The rows are grouped in 4 different ways at once. Each group adds its own fixed numbers to the row, and there is some noise. The rows also spread widely along 12 directions, which tell nothing about the answers.
In the rows, zero is written as 128.
Known rows, each followed by its group in each grouping:
[150 167 125 138 139 120  81 132 120 107 135 132  81 113 136 110 118 115
  91 180 140 114 101 138 116 145 100 149  81  82 127 100] -> fudut (2) doneb Q_947
[100 136  99 156 113  85 120 122 119  93 141 152 140 134 123 154 131 125
 137 119 120 124 132 149 106  74  97 136 149 128 106 156] -> vadu (0) pavo Q_947
[155  96 110 125  98  92  98 137 124 140  95 162 141  93  99 125 157 123
 129  93 118 145 144  93 145  93 125 130 162 103 175 118] -> vadu (0) doneb Q_256
[174 106  91 143 159 132 194  91 130 166  89  93 156 107 127 138 135 112
 200  82 103 141 130 161 137  76 135 114 132 148 148 133] -> Mitim (1) muv Q_256
[114  77 129 132 144 132 157 104 122 150 119 158  83  74 101 133 171 106
 124 160 124 172 147 129  94 141 173 105 162 116 193 125] -> Mitim (1) muv Q_246
[ 91 125  81 110 136 110 119 129 120 127  84 158 137 124 112 137 156 148
 128  44  84 121 103 113 150  74 128 148 132 137 175 134] -> mos (2) pavo Q_246
[ 94 137 115 106 132 127 116 133 122 104 143 195 113 132 122 120 134 122
  61 142 119 125 106 118 111 123 126 165 131 115 168 126] -> mos (0) doneb Q_256
[ 78 153 116 178 164 115 111  93  94 114 139 111 130  94 124 144 168 118
 109 164 135 108  84 109 121 115 107 177 162 132 128 143] -> fudut (1) pavo Q_947
[131 126  87  88 102  88  81 149 137  89 134 216 191 175 136 116 164 100
 106  86 120 123 133 108 124  70 126 209 185 108 100 110] -> vadu (0) muv Q_256
[ 73 122 158 126  95 108 142 142 116 172 159 104 128 119 137 161  81 165
  88 119 151 103 126 119 169 147 105  92 141 159 133 153] -> fudut (0) muv Q_947
[111 122 120 106 134 126 127 148  92 177  60 121 101  98 144 122 149 153
 184  71 120 133 160 151 131  65 122 122 131 138 143 129] -> Mitim (1) pavo Q_947
[157 116  92 101  85  90 125 133 140 120 139 186 169 149 135 143 131  86
 127  95 113 137 144 136 127  80 118 147 172 111 125 115] -> Mitim (0) pavo Q_947
[147 118 125 129 122 128 182 124 156 131 162 157 120 135 143 136 103 100
 114 153 122 151 139 172 113 142 145 118 129 126 132 127] -> vadu (2) muv Q_947
[131 146 135 100  98  93  67 146 113 116 119 129 120 123 125  90 106 122
 117 132 141 119 141  97 133 107 128 105 132 148 125 150] -> vadu (1) pavo Q_947
[ 93 159 116  90 147 120  77 126 109  89 119  98 140 193 116  83 129 141
 145 107 120  87 131 123 123 112 162 110 114 179  69 161] -> fudut (1) pavo Q_256
[167 149 124  99  99 118 117 144 128 139 119 164 153 116 144  87 106 104
 109 115 130 140 122 100 147  82 120 162 150 139 162 127] -> vadu (1) doneb Q_947
[124 114 127 124  75  88 159 138 119 157 141 133 157 134 142 159  80 128
 149  86 132 131 167 154 144  78  96  78 152 148 117 152] -> fudut (0) pavo Q_256
[117 161 124 119 123  89  94 114 108 172 135  34 153 160 143 171  76 135
 137  88 146  54 118 129 201 123  84 101 119 163  62 131] -> Mitim (1) pavo Q_947
[183 120 135  96 133 123 102 121 167 147 139  96 131 152 117 118 125  92
  73 133 122 101 101  91 188 232 170 114 112 118 135  83] -> mos (1) pavo Q_947
[105 100 145 135 102 123 163 149 161 124 159 167 153 123 123 115 131 150
  58 122 121 150 108  93 145 169 151 148 153 146 176 142] -> vadu (1) muv Q_246
[ 92 135 129  93  88  91 121 150 139 141 183 144 167 199 153 167  90 123
  97  98 140  95 150 151 165 125 118 131 162 148  60 130] -> vadu (2) muv Q_947
[127 108 101  80 166 133  93 103 136 137 114 135 112 147  96 127 188  88
 113 127 111 112 118 113 136 163 193 141 149 112 136  91] -> Mitim (1) muv Q_947
[162 127 108  94 114 101  86 154 124 144  87 119 107 125 133 115 115 138
 154  83 124 115 141 141 145  97 113 107  90 108 127 110] -> Mitim (2) muv Q_947
[ 87 116 142 137 116 115 161 139 134 137 169 133 133 159 145 156 115 140
 123 132 135 126 156 172 126 138 139 118 152 147  84 144] -> vadu (2) muv Q_947
[151 125 126 176 112  79  62 128 115 109 134 100 177 128 119 127 163 127
 132 132 146 104 130  93 157 126 109 164 175 112  80 121] -> vadu (2) doneb Q_256
[103 135 153 136 103  94  76 136  99 117 148 108 144 105 136 103 118 135
 102 162 168 107 124  82 136 121 112 135 170 158 116 164] -> Mitim (1) muv Q_947
[ 92 144 124  85 136 130 104 153 100 139  63 130 114 118 126  78 130 171
 142  70 113 116 129 106 140  76 140 123 112 174 157 159] -> vadu (1) pavo Q_256
[112 142 167 148 161 164 141 127 102 142 116 101  77  73 131  81 128 157
  98 188 143 127 104 111 125 173 145 126 104 144 175 137] -> fudut (2) doneb Q_256

New rows, each followed by its group in each grouping:
[112 118 101  78 125 105  78 126 108 115  82 140 113 130  95  96 155 122
 158  87 103 126 148 111 116  78 164  93 141 148 149 151] -> Mitim (1) pavo Q_947
[157 138 156 134 128 148 148 134 135 127 147  97 129 147 145  85 110 132
 135 161 137 129 141 144 128 167 163 110 121 156 101 136] -> fudut (2) doneb Q_947
[ 28 120 169 113 146 146 112 155 121 148 166 143  91 139 140 145 165 167
  29 162 149  97 108 114 142 221 150 175 147 124 122 107] -> Mitim (1) muv Q_947
[ 76 129 119 128 112 101 129 130 111 136 155 146 158 143 141 162 132 132
 116 112 139 109 130 134 136  94 107 153 178 139 102 142] -> fudut (0) muv Q_947
[106 150 110 184 120  79 115 104 116  97 180 125 135 111 139 172 102 119
  94 167 149 106  95 142 118 106  57 152 133 109 105 140] -> Mitim (2) muv Q_246
[200 107  98 155 130  97 150  87 149 158 112 110 146  83 107 156 131  80
 132 113 105 135 104 115 171 135 122 113 134  99 177 101] -> vadu (2) pavo Q_256
[158 129  94 145 192 157 188 100 123 146  75 110 131  90 138 108 153 128
 173 100  98 138  98 149 125  89 144 158 112 145 171 129] -> mos (2) muv Q_256
[149 120 141 122  93  87  59 157 114  97 112 124 162 147 129  75 150 134
 158 118 143 124 174  98 130 113 150 120 169 148  73 143] -> vadu (2) pavo Q_256
[145 168 123  85 180 180 182  98 137 140 146 121  68 163 143 108  75  95
 110 171 120 122 116 189 101 156 156 109  55 149 131 114] -> Mitim (1) doneb Q_246
[144 132 122 111 121 109 107 156 119 143 101 126 133 136 150 119 118 148
 145  96 141 112 150 138 140  98 105 139 115 125  94 117] -> vadu (0) muv Q_256
[119 106 115 187 143 117 157 159 138 120 104 155  82  94 135 149 159 178
 136 114 111 155 133 191  96 121  95 147  77  68 141 111] -> vadu (2) muv Q_256
[157  94  71 105 137 129 180 121 158 140  84 155 174 150 111 127 167 119
 192  32  69 152 140 154 141  67 179 135 154 145 151 131] -> vadu (2) muv Q_947
[143 120 115 117 168 145 146 103 154 115 135 145  99 117 110 106 144  95
  86 165 108 141  93 121 114 174 176 134 113 123 181 120] -> mos (1) muv Q_947
[171 114  84 120 183 143 170  81 139 144  95 113 132 118 108 131 147  93
 156 110  96 127 106 137 133 119 162 127 119 134 162 117] -> mos (0) muv Q_256
[157 138 115 126 144 126 137 100 125 104 149 170  93  94 136 113 113  65
 103 203 139 150 118 140  76 116 127 136 129 112 159 127] -> mos (0) muv Q_947
[120 131 102 124  96  79 111 126 121  90 166 161 172 167 140 143 109  98
 141 127 139 124 155 147 103  61 105 134 177 144  75 160] -> mos (0) muv Q_947
[134 118 121 154 127  95  88 132 144  97 134 115 108 138 110 140 141 142
  97 133 126 111 118 120 132 182 120 117  97  98 113 111] -> mos (0) pavo Q_246
[191 127 115  71 142 163 138 153 151 145  79 157  93 126 130  71 126 129
 112 100  97 139 118 139 140 146 163 133  63 104 188  81] -> Mitim (2) doneb Q_256
[157 132 121 155 157 129 122 118 126 128 108  85 142 119 133 110 156 140
 146 131 138 113 109 113 136 147 132 158 120 127 105 113] -> fudut (0) muv Q_246
[ 99 114 125 150  98  85  92 161 153 108 153 131 159 148 118 150 146 175
  66  96 129  97 100  96 170 172 108 162 135 110 112 125] -> vadu (0) muv Q_947
[169 127 161 112  74  92 128 136 127 159 153  93 172 142 152 121  63 109
 132 133 165 112 168 110 169 138 119  80 163 172  83 144] -> vadu (0) pavo Q_256
[185 110  68 129 149 104  97 111 154  91 107 167 132 128  97 121 187  83
 125 113  92 137 100 129 119 119 144 161 115  57 151  82] -> fudut (2) muv Q_256
[129 124 156 135 113 117 138 162 128 126 136 103 150 153 159  98 102 164
 142 118 148 127 159 143 130 129 127 114 126 168  85 155] -> mos (1) muv Q_256
[161 134 107 207 178 127 115 122 119 117  87  95 100  94 127 131 188 148
 177 139 119 131 120 167 109 121 108 172  96  79 106 101] -> vadu (2) doneb Q_947
[155 126 106 144 130 111  95 157 140 106 106 158 128 112 134 114 165 146
  93 115 125 122  93 113 133 138 100 191  99  65 141  84] -> fudut (0) muv Q_256
[147 158 112 123 156 142 131 110 112 119 120 148 123 119 139  95 140  94
 138 159 123 133 121 137 105  91 144 168 143 137 133 128] -> vadu (2) doneb Q_947
[105 121 150 150 125 131  92 182 151  75 157 164 136 163 152 104 192 173
  45 150 138 112 106 106 121 228 135 224 128  88  83  83] -> Mitim (0) pavo Q_246
[ 97 131 130 121 119 124 130 136 134  83 170 165 135 171 139 119 140 123
  99 152 126 122 135 148  92 145 146 151 150 138  89 138] -> Mitim (0) pavo Q_947
[ 96 116 116 146 120 106 130 121 127 111 143 127 142 146 105 145 132 146
 125 110 112 120 133 134 128 119 135 111 146 149 129 161] -> mos (0) doneb Q_947
[134 149  91 129 188 133 107  80 125 138 104  90 107 116 103 141 166  99
 113 129 102  88  67 116 158 159 148 145 103 109 145  94] -> fudut (2) pavo Q_947
[168 121 124 145 134 116  82 120 121 114 115 162  58  64 110 109 156  96
  90 197 136 151 115 112 100 156 123 139 107  56 187  83] -> Mitim (2) doneb Q_246
[118 132 140  73 117 146 149 142 153 118 143 155 111 152 127  82  94 134
  68 127 111 131 112 113 130 172 172 106  99 165 171 139] -> Mitim (1) pavo Q_246
[116 142 127 106 104 102  78 150  97 143 117 158  91  98 133 132 105 136
  86 131 148 110 126 120 136 100  74 137 111  95 157 110] -> Mitim (0) doneb Q_256
[156 133 110 114 184 154 169  96 130 142 114 110 103 153 139 123 140  81
 176 142 110 138 150 187  99 130 173 115 116 143 101 116] -> mos (1) pavo Q_947
[137  88 139 159 116 118 102 158 126  97 103 147 133 115 114  86 192 165
 142 122 126 157 161 104 105 142 159 146 157 122 134 132] -> mos (0) doneb Q_246
[133 136  99 109 166 139 128 118 151  86 129 161 109 168 119 105 156 103
 104 135  97 132 110 145  97 154 169 152  99 120 127 109] -> mos (1) pavo Q_246
[161 143 120 101 120 123 158 106 118 136 129 144 124 105 143 103  78  75
 141 147 125 146 136 138 116  82 139  92 143 165 165 154] -> mos (2) pavo Q_947
[140 153  99 145  71  74 149 121 122 104 152 139 173 119 140 132  55 112
 146 101 119 135 122 144 130  28  72  95 141 161 140 186] -> fudut (2) pavo Q_947
